All groups share one centre, and each spreads out both ways along 14 directions, with some noise.
Known rows, each followed by its group:
[-12  -4   5  10   7  16   4   4  -4  -7   7 -14  48  47  -6 -17  -4   2
  23  15]
(0)
[-21 -17  12  11  13   2   5  15  20  -4  13   8  15 -20  13  10 -14   4
   3   6]
(3)
[-39  30  -7  -9   4 -15   2  28  34  29  19 -22  34 -20 -35   1 -42   7
 -10 -10]
(3)
[  2   0 -13 -12   5 -14  24  31  12 -20  16  21  27 -10  23  11   3  15
   5 -23]
(3)
[ -8   0  -3 -16 -30  19 -13  17  -7 -11  22 -13  11 -31  14   3  13 -15
  -2   0]
(2)
[  1  -9  -3 -37  22  -4  19  25   1 -18  27  -4  -2  23   5  -5   1  -8
   9 -25]
(2)
[-23  -9  -9  -1   6 -14  26  19   1 -12  22   0  -3 -16  31   3 -23  12
   5  25]
(0)
[-37  21  13 -35  11   5  18  29   3 -22  19 -23   7   6  -3   4 -39  -7
  27  14]
(3)
[  1   6 -16  -4 -18  -6  30  14  -9   1  -1  60 -24 -33   9 -19   2  35
 -11 -14]
(0)
[  1   2   2 -40  15  -2   5  20   2  16  18 -12   8   6  -2  -6  -8  13
   4  16]
(2)
[-30   0  -9   5 -37  34   4  34  13   1   0 -15  66   1   4  -7   5  12
  28   3]
(0)
[-22  12  -4  -8   1  -6 -12  12   3   6  21 -25   1  -1   9  21 -19   1
  28  31]
(0)
[ -4 -13 -22  -8   7   7  -4 -15   9  20 -27 -12  -2   5   1  13   1   1
   9 -49]
(0)
[ 17  -5 -12 -10  15   8 -15  -2  14   0 -13 -15 -11  24 -16   0 -21 -21
  20  -8]
(0)
[  7   4 -27   9 -16   4  19  23 -17 -13  -2  15  15  26  11 -15   1  10
  12   0]
(3)
[ 16 -23  48 -20  -7  21  33  -7  16   4 -11   9  24 -18  -4 -22  33  -8
 -21  28]
(3)
[-19   7 -15  -7   0  12  -7  11 -10   1  10  -7   5  13 -10   0  19 -14
  10 -15]
(2)
[ -4  10   6 -43   8   3  14  -6 -12  43  10 -19  31  16  18 -14  -1  51
  20  14]
(4)
[-14   5  -5  25 -11 -18  26 -26  23   4 -12 -17  13  -7  17  25  -7  -3
  20   3]
(0)
[ 24 -16  -8  22  -1 -23  18 -36  15  -9   3  28  14  -8  -8 -24 -32  -3
 -13   3]
(2)
[ 28 -39 -13 -20  -7  -9  17  28  22 -29  13   4  10  13   2  -7 -11 -10
  -7 -13]
(2)
[-12   5   9  -3   5   6 -15   7   8   0   6  -3  12 -12  -4   2 -15  10
   3  -2]
(1)
[  2  24 -10   6   2   0  19  30  36  -6  18   2  38 -22   1 -14 -34  -1
  28  16]
(1)
[  3 -15 -50  -9 -15  -4  26  29  -4   2 -20 -22 -44  -2  18   1  10 -16
  -4  35]
(1)
[-14 -19   6  -8  11  -2  18   1   0   4  -2   5  10  -8  -4 -10 -16  -3
 -25   5]
(2)
[-41  19   6  20   4   5   9   6  -6  -6  16  11  55   8  19  13 -27  12
  38  12]
(1)
[ 11 -12  28   0 -21   1  37 -18  10 -19  26 -12  23  14  15 -30  18  -4
  10   9]
(2)
[-21 -24  -2 -10  28  -7   7  15   4   1  25 -19  -4   0  14   1  -7  -3
 -10  16]
(3)
[-65  12   4  10  29  -6  14   4  33  21  10 -35  -6   4 -16   8 -31   1
  25  16]
(3)
[ -4 -15   9 -13 -17  12  15   2   5   7  -1  -5  13  17 -21 -16  13 -10
  -4   5]
(1)
[-19  12  -2  -8  13  -3  12 -12   0  16  -8 -39  22  -7  30  14 -19  12
  15  13]
(0)
[ -3 -25 -26  -3  -2  10  20   0  14  14 -11  -5   8 -11   3 -16   4   8
  -6  14]
(1)
[ 12  -8  41 -32  22   9  25  10  -8 -28   0  -2   9   7  15 -23 -23   5
 -12   2]
(2)
[-15  -6  14   5   6   7  18  -8   3  10  -2   8  19  -5   6 -12 -15   5
  -2   6]
(4)
[-20  14   2 -13  20  10  15  -3   1 -16 -13 -34  -3   3  -2  -3   4 -10
   1   3]
(3)
[-14   3   1 -40 -14   3   1   4  -4  26  18  -1  24 -11  -1  -5 -31  25
   9  -3]
(3)
[ -8 -48 -19  10   5 -12  15  -7   0  -2  33 -31   7  39  29 -15  10  10
   4   1]
(2)
[ -4 -15 -40 -31   3 -17   1   0  15  28  42   9 -11  10 -11   3   3  -2
  26 -27]
(2)
[-15  14 -28   8  11 -16  -1  -6   2  29  17  -7  14   2  -3  -1  -4  18
   7  19]
(2)
[-26   1  16  23   8  15  -3   5  10 -22  -4 -11   7   5 -22  -5 -16 -29
  -5  14]
(4)
[-11  -5   1   1  12   9   7  -1   0  15  -1 -17  20 -13  11 -19 -14  15
 -12  22]
(0)
[-34  28  -5  -2   0 -13   1  21  21  25  24 -31  25  -6 -23   0 -27   5
   3  26]
(3)
[-18 -18   1  -2   8  -6  -1  -2  -6   2  22 -22  25  21  -1   2   5  -7
  -6   8]
(0)
[-18 -23 -17   7  -7 -12   6  13  37 -14  17   7  13 -25  -7  22 -20 -15
   4   8]
(4)
[  2 -12  -6  20  15  -6  14   2  33  -8  -2  -1  14  24  -8  -3 -18 -10
  24   4]
(0)
[ -7   4  -6  13  -8   8 -10  12   2 -10  -6   7  -9 -10 -18  -3  -5 -14
  -8  -1]
(4)
[-11   1   2  -3  32 -19  39 -24   1 -18  -9 -41  20  34   7 -19   3  29
 -19  -7]
(4)
[ 36 -11 -25   4  16  -3  24   8  46  -8 -19 -42  62  15   3  -8   0 -18
   0  -8]
(0)
[ 33  -1  38 -56   2  15  19 -11  -9  25   3 -14  26  -1  -3 -43 -15   5
 -14  26]
(4)
[-38 -18  16  -9 -13  21  25  22   7  11  10  14  34   0  27   7  12  31
  32   2]
(3)
[-35  15  -2  47 -11   6  11  17  10 -25  -1   3  -8 -13  -1  -5 -16  -9
  10  33]
(0)
[-16 -13  11  -9   9  20  19  54  19  16   8   2  -9 -36  16 -11 -18 -24
  -8   5]
(4)
[-20 -29  20 -30  19  -5  32  16  18  -6  25  -9   2  -9   4  -8 -22 -12
 -13   4]
(2)
[-19   4  -7  18   0  31   5  10 -12   8 -41  -6  21   1  -8 -29   0   8
 -23 -29]
(3)
[-27 -16   2   0 -22  11  17 -11 -24   0 -12  22 -30 -19  19 -10 -16  14
  -1  -6]
(0)
[-43 -13 -26  13  16   0  42  25  38  32  13 -13  30   1  10  -3 -11  -1
  28  25]
(1)
[-31 -12 -23   0 -20 -12 -17  14  35  -9  13   3  -1 -32  -3  34 -14  31
  11 -31]
(4)
[ -6   0  -6  31   9 -15   6  -3  12 -34   1   0  13 -20   4   2 -19 -11
 -23   0]
(4)
[-15   4   9  -6   1 -13  25  19  19 -20   2   7  31 -31   0  26  10  -3
 -18  16]
(1)
[-39  28  -2   7  40 -11  -3  28  -2 -17   2 -32   2 -25  16  30 -11  -1
 -12  46]
(1)
[ 15   4  -4   2 -17  -5 -14  -1  15  16  17 -31  47 -29  24  -7   8  32
 -13 -18]
(4)
[-27 -16   1  -8   7   4  25  28  18   4   3  13  -7  25 -20 -13 -41  -7
  17 -10]
(3)
[ -7   5 -14  -7  11 -10  34  21  22  12  21 -13  40   5  -4 -17  20   9
  -5  14]
(1)
[-18 -14  -1  -7  15   2  43  23  13  -1   2 -17   6  17   4 -15   5 -13
  -4  14]
(4)
[ -4   0 -23  35   8 -45  14 -32  18 -19   5 -24  31  19 -37   3  51   8
 -57 -10]
(4)
[-21 -20   0   3 -34  15   3  -2  20  -2   5 -41  28  -8  16  -4 -18  15
  21  22]
(4)
[ 15  17  15 -41 -10   1  22   5 -11   4  13   9  29  -7   4 -23  -2  29
  -1  20]
(1)
[-10  11  -4   3 -18   3   2  10   3   4   5  -7  -5 -16 -16  -4  14 -10
 -11  17]
(0)
[ 19   5 -18   6 -24 -12  -2   7   1  -2  18   0  11  -7  10 -10   2   6
  -5 -13]
(1)
[-12  -4 -12  12 -11  12  -2  33  17 -23  -6  -3   8  -1   8   9 -17  -2
  21  -3]
(2)
[  4   2 -11  12 -38   0   5   3  -9 -27 -21  13 -15   1   7  11  18   9
   0 -19]
(1)
[-19  36  -2 -21  33 -11  29  20 -18 -38  10 -13  27  10  18   1  -8   9
   2 -13]
(3)
[-16 -14  38 -29  22  27  32  13  10   2 -34   5 -22 -15   4 -19 -25   7
  -6 -11]
(2)
[-52  11  20  -1  -4  20 -28  29  -1  19  22  -6  -1 -29 -20  13 -15 -12
  -2  41]
(4)
[ 23  36   1 -29  10  19   3  11   6  18   5   9  36  24 -32 -31 -15  -1
  36  15]
(1)
[  4 -34  34   9   1  11 -10  -5  11  19   8  33   9 -12  -6 -12 -32  -1
  -7  16]
(3)
[-11  21  -3   4   9   1 -26  19 -11 -37  14 -14   7 -22  20   9 -15  21
  -5   3]
(1)
[-17  14 -43  35   2 -14  -7 -17  -9  25   6  -3  26  22  -2   3  33  17
  11 -10]
(2)
[-44  -5  -3 -11  21   1 -19  18  -4   9  16  11  15  -4  19  42 -35  15
  34 -11]
(1)
[ 24  -1  20  20 -28  -1  28 -25   8 -20  -6   5  28 -34  -1 -27   6 -17
 -33  21]
(2)
[-43   6  -7  16  25   3 -13  24 -21  21  16   4   0   3   2   7  10   2
 -10   2]
(4)
[-12  -2 -10  -4   5  -7  -7   2  18  18  14   2   9 -27  -4  13 -13   8
  -1  19]
(4)
[-33 -26 -29   6  33  -6  20  46  -3 -22  19   8 -34  -4  21 -12 -16   8
 -19  -5]
(0)
[-40  -1  13 -22  -6  19  28  21  16   2  -3 -15  28   0 -10  -6  -6   1
   5 -15]
(3)
[-29 -10 -31  12  27  10 -19  -7  -7  18 -20 -28   0   5  -3   5  30  23
 -15  19]
(1)

New rows, each followed by its group:
[-13   9  -3   4  21 -32   6  16  14  -6  40   9  25  -2  -1   9 -32   5
   0   0]
(3)
[-46  45 -35  19  13 -26   2  25  15   3  18 -35  44  -2 -12  14 -15  15
  -4 -22]
(3)
[-24 -38 -31  -1   7 -22  36  15  24  10  27 -30  22   3  16   6  10  -8
  -6  34]
(4)
[-29  13  19  -2  11   2  11   6   2   6  -4   2   7   8  -5  10 -15   0
  15   4]
(1)
[-23   7  -2  -5  14 -10  18   3   6   8   8 -25  11  -8   6   0  -6  14
  -6  35]
(4)
[ -9   9   3  22 -28  10   4  -3 -16   3   5  11  33 -35   8 -23   3  22
 -21  29]
(0)
[-74   6  24  28 -27  39  35   3 -13 -33  16 -44 -13  -3  47 -15   8 -20
  47  29]
(2)
[-32  20   8 -28  -3  -8   7  40  29   6  39 -30  53  -9 -24  14   1  -6
  -1   7]
(3)
[-13  -5   5   1 -11   3  -5  10  17  -8  11  25  39  -8  -4  17 -12   5
  20 -20]
(1)
[-56 -44   4  13   2  20 -20 -13   1  20  14 -23  24   0   6   3  -1  21
  -5   1]
(1)
[  9 -17 -11  -2 -21 -21  22  -5  36 -37  -2  11   4  -2 -50   3  12 -24
 -29   1]
(4)
[ 11 -19  43 -17 -24  16   9  10  17 -11   4  -6  38 -24  11  -9   2   7
 -15   2]
(2)
[ 19  -1   4  14  -9  -4  54   8  46  -1 -20   1 -21 -20 -13 -40 -12 -23
 -17  -3]
(1)
[-46 -17  -5  -7  22 -24  12  -5   9 -20  26 -37  16  17 -10  16  -6   7
 -14  26]
(4)
[ -4 -29  13  10  19   3  27   7  46  21  15  -3  57 -11   9  -5 -17 -26
   9   5]
(4)
[-49  -9  12  35  -7  15  16   5  18   0   6 -13  15  16   2 -11  -9  10
  23 -14]
(1)
[-38  21 -10  24  10   8   3  26 -27   6   0  10  -5  22  -6  -5  26   5
  -5 -12]
(4)
[  5  23 -19   0  16 -10  -1  46   8 -16  16 -10  14   7  -6   1   1 -11
  -7   9]
(3)
[-23  29   9  -3  10  11   2   0 -11   5 -21   5 -23  -2  -7  -9 -16  29
   8  -1]
(4)
[-11  -4   6  22  11  20 -19  -7 -37  30   3 -19  16  14   5 -29  19  -6
 -33   6]
(4)
[-27 -34  -5 -18  21 -12  25   1  17  25  24 -27  20  -1   7   1  -3   0
  -9  33]
(4)
[-18  14   6  20   2   8   7  32   7  -3   8   1  13 -16  -1  -5   1 -15
  -9   4]
(4)
[-10 -11  11  17  15  -1   6   8  -1   1  20   1  33   7  23   5  33  11
   0  23]
(3)
[  3  -5   3  16   3  -1  15   2   2 -15   6   8  16   2  18   1  16   2
   7  17]
(3)
[-22 -21 -28   6 -37 -19 -19  -2  29 -38  10   2  -2  -5 -40  33   3   3
  -4 -17]
(4)
[ -6 -28 -14 -15 -30   0  10 -11  14  13  11 -26  28   9  -3  -4  12  18
   4   6]
(4)
[ -1 -38   4  -8  15   9   6   0  -2  -5  -6  -5   1  29  -3 -17 -21  -1
 -12  -7]
(2)
[ -9  37  48 -12  -7  -5  -3   2 -21 -26  -3  18  23  -1  -7  29 -12  -4
   1   3]
(1)
[ -6   9  -9   1  -1  -6  10 -17  -3  -8  -7 -11  13   9   4  -5  -7  27
   8   5]
(4)
[-28 -25 -41   6   5  -1  25  24  -3  10   7   9  -4   7  30   6   1   8
  19  -4]
(4)
[-15  39  26   1   9  11  -2  -2  -1  -1  -4  -2  20  -7  -6  -9  -5  32
   8  11]
(1)
[ -1  -1  16 -45 -14  28   3  22  -7 -24   5 -11   3 -12   5  -7 -23 -12
  14  21]
(3)
[-10  -5 -34  17  12  10  28 -13  -6  23 -48 -12 -13  14   8 -24  32  23
 -14 -25]
(3)
[  7  -2 -20  15 -25  -6  17  12  27  -1 -16  13   2   2 -11   9  21  -7
   6 -25]
(1)
[ -5   6 -11   0   7  -1  17  22  45  18   3 -16  19 -31 -14  -9  -1  -6
  -5  27]
(1)
[-31   9  36  18 -28   4   7  -6 -13 -16   4  -9  15  15   1   2  13  11
  -3  -1]
(1)
[ 12 -11 -23 -14  -5  -4  53  25  28   6   2  -4  21  -5  -5 -23  -2 -27
  -2  37]
(1)
[-13  -8 -12   1  18  -2  17   8 -11   2   0  -4  -6  10  10 -11   2   6
 -14  -8]
(4)
[-17   2 -11  10  46   4 -19  46  24 -12 -15 -20  -6   8   2  18 -24  12
   5 -19]
(2)
[-17 -10   7  -3  -4   1  35   2 -13 -21   3  21  34  11  13   1 -12  -1
   8   6]
(1)
[ -6 -42 -11   6  -4   4  16  -2  -8   9  -1   3 -18  10   0 -32 -33  -7
 -21  11]
(3)
[-43  -5  -6 -11  13   1  17   5  -1  -1  -3  -3 -15  23 -15   4  -3  15
   7  -3]
(4)
[ 11 -20   8  -9 -16   9  20   0  21   6   2  -7  30  -6  -3 -19  -5 -10
  -2   7]
(4)
[  8   5 -11  -6   8  -7   0   3   4  -5   2  22  10  -1 -11  -3 -26   0
   2 -11]
(2)
[-27 -45 -22 -11 -23  -8   6 -10   1  -7  19 -10  13  19  -9   9   4   4
  -5   9]
(4)
[-16  -7  11  -2 -12  10  10  41  17   1  22  -1  22 -23  -5  -1   0 -24
  -8  16]
(4)
[-17 -22 -18  27 -17  -9  10 -13   9 -32  -7  -8  -2   7 -16  -1   3  -9
 -21   2]
(4)
[-54 -45 -30  33  -5   9  12   2  21  15 -20 -16 -14 -19  19  19   2   8
   1   4]
(1)
[-14   3   2 -11  14   2  22  13  10  13   0   9  10   4   1 -12 -10  22
  14   4]
(0)
[-20 -37   4 -16   8   8  -6  -5   0  25  14 -23   8   5  -5  -5   9   0
 -16   2]
(3)
[-29  -3 -17  15 -17   2   4   3  -4   3   5 -40  11  11 -23 -23 -27 -19
 -20  24]
(3)
[ 24  15  12 -45  11   3  13   6   3  15  -3  18   4 -23  13 -17 -27  28
   4 -12]
(4)
[ -1 -36  16  28 -37   4  -1   3  48  -4   3   1  41 -29  -2   1 -35   4
  -2  24]
(2)
[ -8   8   1  -2  -3   2 -17 -13   7 -10 -10  -7  -5  -3 -18   4 -22  13
   3  -5]
(4)
[-36  -9 -22  21  10 -12  -9  27   3  28  29  28  12 -15 -11  21  32  -5
 -22 -18]
(4)
[-20  17 -15  35  11   1   6  43  15  -5   6  27  10 -12  -5  12   7 -24
   4 -10]
(4)
[-19  22   5  -1  27   1 -17  12   6  10  33  -2  50   4  -3  -2 -19  17
  19  -4]
(1)
[  1   2 -25 -25   3  16  -1  24   3   4 -14 -22 -19 -14   0  -5  -9  -6
   5  44]
(1)
[-29  -2  -7  -1  -2  -6  27  16   3  -5   9  23  -5   2  10   5  -4  18
  17 -14]
(0)
[-10   7 -14 -11   1 -14  10 -26 -11   6  12 -17   4   1   7  -5 -19  14
   5   9]
(3)
[-30   2 -33  16  12   1 -13  27  -1  11  16  30  19  32 -10  25  10  -2
  39 -20]
(4)
[-23  -7  20 -23  29  -3  -4 -25  -9  61  18  17  27  -3 -12  -2  -1  25
  -6  10]
(4)
[-11 -15   1   0 -25  13  -5   0  -8   8  -2  -6  20 -30   1  -6 -18  -2
 -21  30]
(2)
[-14 -15  25 -21  13   3  17  17  11  -4  17  -9  26  14  -7  -7  -8  -4
  -3   3]
(2)
[-13  -6  -6 -25   6 -11  32   3   0  -8   4 -11   5  27 -12  -8   7  13
  -1   7]
(4)
[-10 -11  18 -21   9  -6  22  -5   9 -10   8 -22  22   6   5 -13  -8  20
 -15 -15]
(4)
[-33 -31  -8  24  15  25   4   2  19  -1 -32 -25 -21  -8  -1  -8  -6 -15
 -12 -13]
(3)
[-37  -4 -15  25  -1   3   4 -21   1   6  11  -7 -15 -12  -1  -7 -15 -21
  12   6]
(2)
[-23 -16  26  -2  36  16 -12  41  14   4 -34   0  42   3 -22  17  -9   9
 -43 -26]
(2)
[-12  -2  -3   8   0 -15  14 -13  31 -33  -5  27   5  -2 -47  19 -27 -29
  10  34]
(4)
